There are 11 hidden switches. A switch that is on adds its own fixed numbers to the row, and there is some noise. The rows also spread widely along 16 directions, which tell nothing about the answers.
Some rows, each with its switches (1 for on, 0 for off) after it:
  1 -23 -22 -18   0  16  29   0  12  10  -7  -5 -11  16 -12  10  22   8  23  27 -13 -11 -10   8 -14  30  14 -21 -11  -4  12 -15   4 => 0 0 1 1 1 1 1 0 1 0 1
-10  15  58  -9  -9  -5 -21   6  19  -2   9   6  25 -15  12  19  19  11  13 -14   8 -10  45   9  24 -17  -3 -23   1  -9  17  13  12 => 0 0 1 0 1 1 0 0 1 0 1
  3   8  25 -18  -8   3   3  27  21  12  -1 -25   9   4  23  10 -14  11  13  15  40 -34  13  -9  -8   3  17  -7  -7   6  30 -10   3 => 0 1 0 1 1 1 1 0 1 1 1
  6  -3 -34  23 -27  15 -18  -4   4   8  10   7   1  14  12   2   3  17  21 -19   8  17 -21  27  31  -5  -7  -7  18  -7  11  12  15 => 0 0 1 0 0 1 1 0 1 0 0
 -4  13 -10  13  -7  17  11   5 -14   8  14  -9 -14  15  17 -12  -9 -17 -37  -5  11 -10 -11 -14   2   7 -16  20 -11   1  15   0   6 => 1 0 1 1 1 0 0 0 0 1 0
  8  14  -5 -15  33 -12 -12  -6 -17  21  19 -20 -21  29   7  18 -13 -29  17  -4 -19   1 -22  19  -1  -9   3 -23  -9  17 -18   1 -12 => 1 0 1 0 0 1 0 0 0 1 1
 -7  -6  12  -4 -18   0 -29  -2 -29  -7   6  -3  -2  -8  10  16   6  19   9   6  -9   5  20  -2  29  -7  -9   9  -2 -45  -8   7 -14 => 0 0 0 0 1 1 0 0 1 0 1
  6   7  12  -8  14   0 -10   7   0  -1  18 -22  11  -3  -9  17  10  -9  -1  21 -20  -2  16  -1   7   8   2  -8  14 -24   6  32  -7 => 0 1 0 1 1 0 1 0 1 0 0
-17   6   6  -9  -8 -13   8  -3   0  23  -7  17 -24 -16   7   2  -6 -33  -6 -20   2 -13  10   4 -42 -12   2 -14 -18   5  29   4   3 => 0 0 1 0 1 0 0 0 1 1 1
 12   5  34 -12  10   5 -21  16  11  13  10 -32  -1 -14  21  16 -14  -2  28  10  26 -12  20 -24  19 -13  18  -4   1 -11  20  -5  -7 => 0 0 0 0 1 0 0 0 0 1 1
  3  -7 -40   5   2   4  29   6  26  27 -13 -27 -21   9  -9 -11  10  -8   1  -6  11 -11 -30   9 -50  10  10 -29   4   1  22 -19   0 => 1 0 0 0 1 0 0 0 1 1 1
-22  33  14  -7   9 -22  27 -11  -7  21   1  26 -23 -23  13  -7   8 -28  -8 -12   8 -36   8   1  -7 -19   3 -25 -29  26  27   0  15 => 0 1 1 1 1 0 0 0 0 1 1
  9 -12 -18  -9 -19  17 -13  -1   9   9  31  15  11  13   8  11   7  -9   4  -7  -6 -13 -23  30   1  19 -26  -6   7  26 -15  25  16 => 0 0 1 1 1 0 0 0 1 0 1
 12  -7  12 -21  13   8   2 -15  -3   9  43  -1   3  -8   0  31  -5  -4  18   6 -16  18  15  10 -13  12 -13  -8   6 -11 -11   4  -6 => 0 0 1 0 1 0 1 1 1 1 1
 26 -23   1  16   9   1 -12  -6  -8  21  10 -33  -3  -2   7   8  -4  35  41  34   0  21   2 -14  32  20 -23  16 -15  -8   6 -40 -25 => 0 0 1 1 1 1 1 0 0 1 1
 -1  -1 -13   6 -19  -5  18  -9  12   3  -1   7   6   2  -6  -5  -9  39   7  14   1  15  23   4 -43  14  24 -15  17 -37   2  -2   0 => 0 1 1 0 1 0 0 0 0 1 1
-16  16  -6   5 -29  -6  -2   1 -18  -9  11   2   2  22   7  11  18  16 -17 -20   5 -12 -11  45  -7 -13 -14 -14  14 -23 -17   9  18 => 0 0 1 0 1 0 0 1 1 1 0
  0  -1  -1 -15   4   5  -5  10 -14  -5  -6 -25 -14  18  20  10 -19   8  -1 -26   0  22  12  13 -26   0  39  -9 -23 -14  -1 -14 -33 => 0 1 1 1 0 0 0 0 1 0 0
 -5  11  36   1  -4  15  20  17 -10   2  15 -13 -29 -18  17   5 -13 -17 -16   3  25 -20 -23  15 -16 -11   7   3 -11   6  20  10  48 => 0 0 1 0 1 1 0 0 1 0 0
 18 -28 -18  -7  10   3  17  -8  19  31  -9 -23 -16  -4  -9   7  11  11  45  30   3   3 -11  -9  -9  18  -8 -15  -7  -8  18 -48 -17 => 0 0 1 0 0 0 0 0 1 1 1
 -2   0  -6 -20  12  -1  17  -7  23  19   9  -7 -11 -27 -12  13  17 -26  16   5   2 -20   6 -15 -30   1  14 -32   8  -8  25  13   0 => 1 0 0 1 0 0 1 0 0 1 1
  1 -11 -29  14 -29   9 -18   6   6   6  -5 -13  -6  -3   6  -7   4  16  -7 -32   5  13   0   8 -26   0  -6  -6  19 -40   5  -1 -25 => 1 1 0 0 1 0 0 0 0 0 1
 -5  22 -20 -15   8 -21 -30  10 -21  12   0 -25  -7  21  21  15  -4 -13   6 -28  -9 -14  -7  19 -14  -5  16 -29 -15   7 -15  18 -38 => 0 1 1 0 1 1 0 0 0 1 0
-14  20  -1  27  -3 -31   9 -22   0  10  -8  -1   1 -14 -11  -8  27  19  -3 -15  -8   8  15  16 -14 -16 -13 -31   0 -17   5 -13  -5 => 1 0 1 1 0 0 0 0 0 0 1
  8   2  10   0   4  29   6  11 -18   3  21  -8 -15  25  26   3 -25  -5 -13  -3   8   0  -7  -7  15   9   5  19 -23   9   5  -9   4 => 0 0 1 1 1 1 0 1 0 1 1
 -9  -3  18   7 -17 -14  -2   2   8   7 -18  16 -18  -2 -17   9  15 -21   7   9  -5 -16   6   8 -13 -15   6 -14  14 -35  44  25  27 => 1 0 1 0 0 1 1 1 0 1 0
 10  -9  29  -8  23  -1  11  10  -9   5   2 -23 -24  23  -5  13  -3  -9   1  13 -12  12  -7  30  -4  -2   2  -2 -16  -7   5 -25   5 => 0 1 1 0 0 0 1 0 1 1 1
 11  -8  27  36 -20   3   5  20  31  -9 -15 -11  12  19 -10 -14   0  23 -17   0  16   8   6  21 -15   6   5   1   5   1  25  -8  25 => 1 0 0 1 0 0 1 1 0 0 1
 16   6  33  21  33  -5 -11  10   9  11  -5 -21 -18  17  -1   7 -21 -19  11 -25  -7  43   6  29  -5 -29  29 -16   1   8  21 -14   0 => 0 0 0 0 0 0 1 0 0 0 0
  1 -16  13  22 -23   6 -10  11  -5 -24   3 -16  14 -14  -7  -5  32  26 -40 -12  -4  14   9  14  15  14 -40  21  -6 -33  -5   5  -8 => 0 1 0 0 0 0 0 0 1 1 0
  4  -5  -6 -17  -1  -1 -25  -8 -19   0  12  -7  -1   4  12  28   5  18  34  -9 -12  15  22  -1  17  -7   8 -14   7 -48  -7  -1 -40 => 0 1 1 1 0 1 0 1 0 1 0

New rows. What belongs after each?
 -5  12 -22   9 -12   7  20   3  -3  10   5 -22  -7  29   5  -1  18  27  -1   1  20 -18 -28  23   7  -9 -11 -16  11 -15  -9 -33  11 => 0 0 1 1 0 0 0 0 0 1 1
 -4 -14 -16  20 -41  -2 -14  13  -6   8 -14 -29 -16 -24  12  -7  19  22  -1 -17  32 -22 -22   5  -2   0 -29   6 -12 -21  10 -16  -9 => 0 0 1 0 0 0 0 0 0 1 1
 19  -1  14 -28  33  16  -2  11  -1  16  14  -8 -13  40  14  11 -27 -36  11  19  -7 -12  -9  -4  17   9  14   2 -19  37  -3 -10   0 => 0 0 0 0 1 0 0 0 0 1 1
 13  -3  -1  -1   5 -19 -14  -9  -3  16  21 -16  -5 -32   2  19 -19  -8  20   1  -7  12   3   7 -40  15   1  -9  -6   9   4  27 -12 => 0 0 1 0 1 0 1 1 1 1 0
 -4 -12  26  11 -22 -16 -18  23  14 -12 -23 -20   5  -1  -6  -1  26  21 -15 -25   4  -6   0  43 -26  -2  -8 -18  -8 -12   2   3   1 => 1 1 0 0 0 1 0 0 1 0 1
 13   1 -24   6  -2   4 -15 -20   2  29  34   5   0  -7  10  11  -5  -2  31  -5  -6  14 -15  16  11  -1 -30 -12  20   5  -7   4  -3 => 0 0 1 0 1 0 0 0 1 0 1
  9  16  18  -7  48   3  11  -8 -18   1  23  -8 -14  36   0  15 -11 -12  10  20 -31  28  13  11  27  -6  33 -11  -5  -7  -2  -3  -1 => 0 1 1 1 1 0 1 0 0 1 0
-16  10  19  -4  -9 -10  -9  12 -22  13  -4 -12 -31   3   0   9  13 -28 -12   7  -6 -34 -11  14 -10 -25 -10  -9   9 -39  14  12  10 => 1 1 1 1 1 0 0 0 0 0 1
  2   6 -44   6  -3 -12   7 -12   9  27 -14  11 -12  31   4  -8   4   0  32  10   3 -18 -14   1  17   2   3 -23   1  12  20 -22  -4 => 1 0 0 0 1 0 1 1 0 1 1
  1  -4  -9 -12   2  15  32  -3  -5   2  10  28 -15  21   4  -7 -17  -6 -12  24 -11  -8  -6  -1  -6  32  17   9 -27  20   7   8  23 => 0 1 1 0 1 1 1 0 0 1 1
 19 -18  -7   8  -8   4  -8  11  21  18   2 -23  11   1 -11   3   6   0   7  22   1 -11 -15   5 -12  20 -32   1  11   3   5  -1  -3 => 0 0 0 1 0 0 0 0 1 0 1
 -2   2  48  -9  12 -29 -16   1  -6  -2  -5  -8   3  -8  -3  17   2   1  17  21 -13  -6  25   8  -1  -2  17 -14 -29   3   4  17   2 => 0 0 1 1 0 1 0 0 1 1 1
-16  20  16   8  11 -43   3  -6 -11  14  -8   8 -14  -1 -13  -1  30 -22  -6  14 -18 -33 -15  31   1 -20 -21 -28  -7   7   9  16  21 => 1 1 0 1 1 1 0 0 1 1 1
  9 -17  29  33 -19 -22   3   8  17   9 -27   5  -2   5 -19 -12  -7  13  -1  26  -3   4  11  14 -39  12 -11   6  -3  -7  27 -11  17 => 0 0 1 0 1 0 0 1 0 1 1
 -3  10 -37  18 -22   3 -19 -14 -19   4  18   2   5  18   8  10   4  18  11  -8  -5  19  -9  23  30 -12 -14  -3  24 -29  -9  13  -3 => 0 0 1 1 0 0 1 0 1 0 0
 -9  27  22   2   5 -25  -1   5 -32 -30   3   7   2  35   8   3 -11   5 -30   2 -12 -10   5  35  11  -1  25   0 -27  18 -23  24  14 => 0 1 0 1 0 0 1 1 0 1 0
 13 -12  -1 -11   1  32   5 -10  10  13  34  14  -4 -24   9  12 -10  -5  23   9  -2  10  12 -23  10  20   2   2   2  -3  18  15   9 => 0 0 1 0 1 1 1 0 0 0 1
 -5  18 -14  -5  -3  -8  -3   2 -15  21  14 -12 -16  10   7  12 -12 -11  15  15   2 -28 -28  15 -21  -7  10 -21  10   0  -9  22  14 => 0 0 1 1 1 1 0 0 0 0 1
  1  20  15   0  19 -11  11 -14 -37   0  36  -7 -11 -34   7   6 -13  -5 -12  29 -12  -8   0  -8   6  11 -12  13 -20   8 -16  21   5 => 0 1 0 1 1 0 1 0 0 0 1
  0   9   7  14   8   7  29  -5   2  -6  -6  -4  -1  -7  10 -17   5  32  -5   4  10  13  23 -14  16   9  17  -2 -22  -3  17 -33  -4 => 0 1 0 1 1 0 0 0 0 0 0
 15  -5   9  10  -4   6 -22  -4   8  10  37 -15  16 -23  11  25   9  20  30 -15  14  21   2  23  19 -11 -24 -10  23  -8  -1   2   2 => 0 0 0 1 1 1 1 0 1 1 0
 12   1   0  24 -14 -17  -2  19  24  20 -16 -31   3  15   2  -5  -5  20  20  15  26 -20 -16  17 -20  10   4 -14  -2  16  22 -15  10 => 0 0 1 0 1 0 1 1 0 1 1
  0  16 -10 -20   3 -27  -1   9   9   4  -7 -28  28  27  10   8   7  32  12  12   8 -25  14  12  -5  23   5 -25 -21  25 -17 -20 -29 => 0 1 0 0 1 0 1 0 1 1 1
 13   4   9  -1  32  -3  18 -24   9  20  34  -2  -9 -24 -10  12 -13 -16  13   7 -22  42  21  -3 -32   3   4 -14  13 -18  19   5  -3 => 1 1 1 0 1 0 1 0 1 1 0
  9   4 -14  26 -13 -27 -14  19  -6  10 -34 -24 -10  25   3  -8 -20  15  13  16  10 -13 -24  18 -23  -1  17  -8  -3  -1  10  -4  -7 => 0 1 0 1 0 1 0 1 0 0 0
 11   1 -22 -10  21   2   2 -37 -21  11  53  -4  -5 -41  12  21   4   9  33   8 -13  22  -1  -6  22  18 -11  -8 -13  10 -18  11 -13 => 0 0 1 1 1 0 1 0 1 1 0
 -1  18  25 -15   9  20  14  -1 -16   3  30 -27  -4  16  19  15 -25  21   0  27  11  10  25 -17   8 -10  10   7  13 -49   2 -25  -3 => 1 1 1 1 1 0 0 0 1 0 1
-14   6  16 -10   6   7  34   7  14   9 -19 -12 -16   0  -7  -2  33  -5  -4  20   3 -26   9 -13  -1   0   4 -21  -6 -32  44 -22  13 => 1 1 1 0 1 1 0 0 1 0 0
 21 -21 -15   9 -15  37   4   4  27   7  -3  31   0  48  10  -9   0   7  22   3   5   4 -15  11  43  19  -1   3   3  21  24 -22  26 => 0 0 1 0 1 0 0 1 0 0 0
 16  -7   2   0  26  -7   5   6  22  11   0 -35  -3  11 -13   7  13   0  16   6 -12  12   2  15 -26  13  22 -30   1  -4  14  -6 -12 => 1 1 1 1 1 0 1 0 0 1 0
  3 -17  -7  10 -14  -9 -13  10  19  32 -29 -10 -13   6  -4   4   7  -8  28   1   3   0   1   2 -19  -7  -6 -15   9 -22  43 -17 -12 => 0 0 1 0 1 1 0 0 1 1 0
-12  -1   7 -23  -6   9   1 -16 -19 -19  21   8   5   2   4  24  34  32  21  18 -12 -12  20  10  48   7  12 -15  -4 -30 -20   5   8 => 0 0 1 1 1 0 1 0 0 0 1
-13   1   4   4 -11  10   3   4  -9   8  -2  -2 -11  28  14  -2  42  -4 -16 -21   6 -23 -16  20  48 -10 -44  -4 -22   3  14 -32   7 => 1 0 1 1 1 1 0 0 1 1 1
 17 -10 -29  -7   0   3  -9  -9 -16  14  11 -12  -1   5  15   9  -1  17  26  18  -5   0  -6 -21  29  29 -29  11 -16  -8  -6 -22 -39 => 0 1 1 0 0 1 0 1 0 1 0
-18  19 -10   5 -15  -9  -9  17  -8   3  -7 -21  -5  20  16   1  -4   0 -15 -25  12 -12   3  18 -17 -10  30 -17 -13  -2  12  16  -7 => 0 0 1 1 1 0 1 0 1 1 1
  5   4 -19   6   4   6  -1  -2  18  20  -3  -9   9  32  -4   1  11   5  12   1  -3   9  13 -14  23  -1 -15 -11  16 -22  20 -26 -21 => 1 0 0 0 0 1 1 0 0 1 1
 -3 -14  14  -4  -8  16 -21  -9 -16  -7  20  16 -31  -5  17  22  -3  -2  29 -24  -5  23   4  27  20 -30  40 -14   8 -37  10  25  18 => 0 0 1 1 1 0 0 1 1 1 1
 14   9 -29  21  -7  -6  -8  -9  10  12  15  -3  25  12   0  -1  -6  28  19  24   0   5   2  -8  22  21 -10  -2  10   4   3  14  -3 => 0 0 0 0 1 1 1 1 1 1 1
 -8  18   1  -1   4 -17  -1  -7 -25   9   9   1 -28 -23  29  -3 -25 -26  -9 -18  15  -8  -9   1  -8  -8   4   6 -40  39  13   9   4 => 1 0 0 0 1 0 1 0 1 1 0
  7 -12  22 -10   6  32  19  -1 -15  -7  15  -3 -16   4  19   9 -10  17   3  -1   2  15  13  -8   8  15  15   9 -29  -8   4 -31  -2 => 0 0 1 1 1 1 0 1 0 0 1
  3   1 -31   9   7 -15   2 -28 -20   2  15  12   0  35 -11   3  23  12   7  14 -39   8 -10  26  23  18 -19 -13  -7   3 -24   1  -5 => 1 0 1 1 1 0 1 1 0 1 1
  6 -18  -2  19  -7 -26  -6  -1   3  21 -19 -27  -1 -23 -20   0  17  10  16  38 -14  -5   4  -4 -23  24 -24  -2 -13 -13  21  -4 -18 => 0 0 1 1 1 0 1 0 1 0 1
 12  -3  24  10   8  30  -7 -11  -7  -3  28  20 -20   6   3  10 -22  -6  10   0 -18  45  21  -1  31 -20  20   9  26 -54  18  13  14 => 0 1 1 0 0 0 0 1 0 0 1
 12 -14 -22   3 -16  35   0  13  27  14  11   0   4  46   5   4   9   4  11 -17   9   3 -25  36  12  -7  -7 -17  35  -4   4 -16  16 => 0 0 0 1 1 0 0 0 1 0 1
 -3 -18 -25 -12 -21  33  25   2  -4   6  -1  12 -16  21   0   2  24   6   5  29  -2 -34 -21  -9  19  25 -14   3  -3 -19  13 -15  15 => 0 0 1 1 1 1 0 1 0 0 1
 -4  23  25   0 -13  -3  -7  -7 -33   5  31  21 -11  12  24  23 -21  -4  12   2  10  -9  -9  32  19 -27 -13   3   8   5  -5   5  35 => 0 0 1 1 1 1 1 1 0 0 0
 13  -2 -41  17 -14  -8 -24 -10 -15  20  16 -17  -5   4  20   2 -17  18  23  -9   6  11 -33  24   0   7 -20  -2  -7  19 -22  -6 -18 => 0 0 1 1 0 0 0 0 1 0 1
-10  -9  -1 -30   2  10  13 -13 -19  -8   6  31 -30   8  14   8  17  -8  17   9 -11 -21  -7   8  28   4  24 -13 -25  -4   6   6  21 => 1 1 1 1 1 1 0 0 0 1 0
  0   4  15  12 -19   3 -23  23  10  21  -5 -12  -6  -2  24   2   2 -21   7 -18  29 -28 -13   5  30 -13 -20   1 -18  26  41   4   7 => 0 0 1 1 0 1 1 0 1 0 1
 -2  25 -11 -10   5  32  21  10  -9   5  35 -13  -6  10  23   0  11 -12 -19   5  19 -40 -22 -11  52   3 -15   4  -2  11   5   1  15 => 0 1 0 1 1 0 1 0 0 0 1
  4  10  21  21 -18 -25 -14  12  33   7  -9   7  26  35 -11  -6  11  10   5  20   2 -21   7  32   6  -4  -4 -20  23   3  20  17  30 => 1 1 1 1 1 0 1 0 0 1 1
-10  16  19 -21  -5  22  15   4 -13 -28  39   9  14  12   6  17   5  17 -29  -5  -7  -5  17  23   2   7  13  -6   7 -17 -29  28  21 => 0 1 0 1 1 1 1 0 0 0 1
 15 -20  10  15   5  -5  32  -6  27  13 -15  -2   9 -17 -19 -11   7  18   7  34  -3  13  14  -7 -33  32 -15   0 -13  12  23 -35   4 => 0 0 0 1 1 0 0 0 1 0 0
 17 -14   9   2  17  30   9  20  35   5  11 -28   4   9 -13   6  14 -26 -19 -18  -3  18   0   6  -7  12  -3  -6   8   0  26   3   1 => 0 0 0 0 0 0 1 0 1 1 0
 -3   2   5  13 -16  -8  -7  -7  -4  -2  16   4   2  -6   6   5  15  19  -1 -25   6   5  -5  36   2 -10 -18 -14   4   0 -10   2  16 => 1 0 0 0 1 1 1 0 0 1 1
  4  -9   7 -19 -12   6 -16  -8  -6  -4  20  14  -9   8   7  21   2   5  31  15   0 -16 -19  28  18  -8   2 -13  17  -9 -21  14  30 => 1 0 0 0 0 1 0 0 0 0 1
  4 -11   7 -25   5  -9 -20  -7 -16  -1  14 -13   3 -12  15  25 -10  18  33  14  -3   5  26  -5   6  11  16  -4 -21  -5 -12  -1 -27 => 0 0 0 1 1 0 1 0 1 1 1
  7 -23  -1  -5 -14 -17  -8 -12  13  14 -14   7  -1  -2   1  11  14  33  49   4   3   6  15  18  -7  -2   0 -24   1 -23   4 -36 -21 => 0 1 1 1 0 0 0 0 0 1 1
  8 -27  -5  -6   8  19   1  -4 -11   1  15 -10 -19   2  -6   8   5  -3   1  14 -26  22   2  -3   1  24  -2  11 -11 -33  10   8 -10 => 1 1 1 0 1 1 1 0 1 1 1
 -9  16   0   5 -13   5  16   9  19   8   4 -10  21   4  -8   0   9  13 -16  13   0  -8  27 -13 -19  12   0 -12  17 -34  28  15  -2 => 0 1 1 1 1 1 1 0 1 0 1
 10   5 -20  11 -14   4   6  10   5   9   8 -32  11  31   1   1 -22  28  -3  35  14   6   2  -4 -21  10   0  10  34 -43   8 -10  -6 => 1 1 0 1 1 0 1 0 1 1 0
  5  -9  24   0   3  10 -10   1  20   8  23  -1  -3 -17 -10  16  38 -16  17  -5  -1 -16 -13  21  19 -16 -12 -27  26 -13  13  25  32 => 1 0 0 1 1 1 0 0 0 1 1
 12  -5  25  -9  11  -6 -22   0 -24  13  17   3 -28  10  11  23 -26 -21  30  17 -14   9 -11  29   9 -17   5   2   5  -7   1   5  12 => 0 1 1 0 1 0 1 0 0 0 0
  8   5 -10  12  19  -7  -3 -13   7  18  -6  -6   8  25 -12   2  -2  15  28  25 -28  31  36 -17  14   9  18 -14   6 -23  15 -15 -29 => 0 0 1 1 1 0 1 0 0 0 1
 11 -16  29  14 -12  -4  18  15  13  16  -8 -17   1   3 -22   6   1   4  -8  36  -3  -8  -4  15 -46  24 -37   8   0  -6  22 -16  19 => 0 0 1 0 1 1 1 1 1 0 1
 -9   4   2 -19 -21   7  10  -8  11   5  21   6  -2 -46  12  17   1   8   8 -27  18 -10  20   0 -52   3  12 -27   5 -16   5  14   0 => 0 0 1 0 1 0 0 1 0 0 1
-10   3   4 -19   0  -3  -2   3 -28  17   6  -3 -24  -6  10  14 -12 -29  -3  13  -7 -25   3 -16 -15   6  -1   6 -25  -4  12  14  -9 => 0 0 1 1 1 1 1 0 0 1 1
 -7   5 -15  19  -6  17  -9 -12 -13  23  26  14 -22 -10   8   1  16 -28  -7 -32  -8  14 -10   6  36 -25 -36   0  14 -24  21   8   4 => 0 0 1 0 1 0 0 0 1 1 1
  4   5  37  23  14   4  17   2  -7  15  25 -30 -19 -30 -12  10  23 -14 -12   9  -1  -1  -5   5   4 -13 -35   1   8 -27  24  -5  19 => 0 0 1 1 1 0 1 1 0 1 1
 -4   2  -5  -9 -21  13   8  17  -1  -3   7   5   9  23  18  -6  -6   3 -29  -1   7 -30 -11  11 -11  33 -10   8 -29  30  -2  12  10 => 0 1 1 1 1 1 0 0 1 0 1
  6  -3  28  -8  -5  26   1  32  48  -4  -8  -7  13  46  -2   3  20  -4  -5 -15   8 -11   3  32  14  -3  21 -27  13   0  25   1  26 => 0 1 1 0 0 0 0 0 1 0 1
 -7  13  28  -7   6  14  10  -3 -25  -1  29 -27  -8 -21   3  24  14   7  -3  25   1  -5  15 -12  21  -9 -12   6  11 -50   5  -3   8 => 0 0 1 1 1 0 1 0 0 0 0
 11 -18 -10  17  -2  -5  16  -9  -7  10 -13  16 -15  39 -15 -10 -12   9  17  63 -18   2 -12   3  17  20  -1  18 -11  -2  11 -18  21 => 0 0 1 1 0 0 1 0 0 1 1
 -2   2  -2   3  -4  12   8  20  -1  13   3 -29 -23  -7   3   3  12 -14   1  20  19 -40 -29  -4   9  -3   6  -5   1  -7  26  14  23 => 0 0 0 1 1 1 1 0 0 1 1
 -4  19 -15  -1  13  18  12  -6 -15  -9  31 -20  11   7  -5  10  35   3 -26  -1 -16  -4   9 -15  44  10 -19  -3   3 -29 -11  11 -17 => 0 0 0 1 0 0 1 1 0 1 1
 -5 -13   5  -8 -29   7   3  -7  19   1  21  10   9 -48   1  17  11  20   9 -32   8   7  19  18 -53  12   0 -24   8 -14   2  21   5 => 0 0 1 0 1 1 1 0 0 0 1
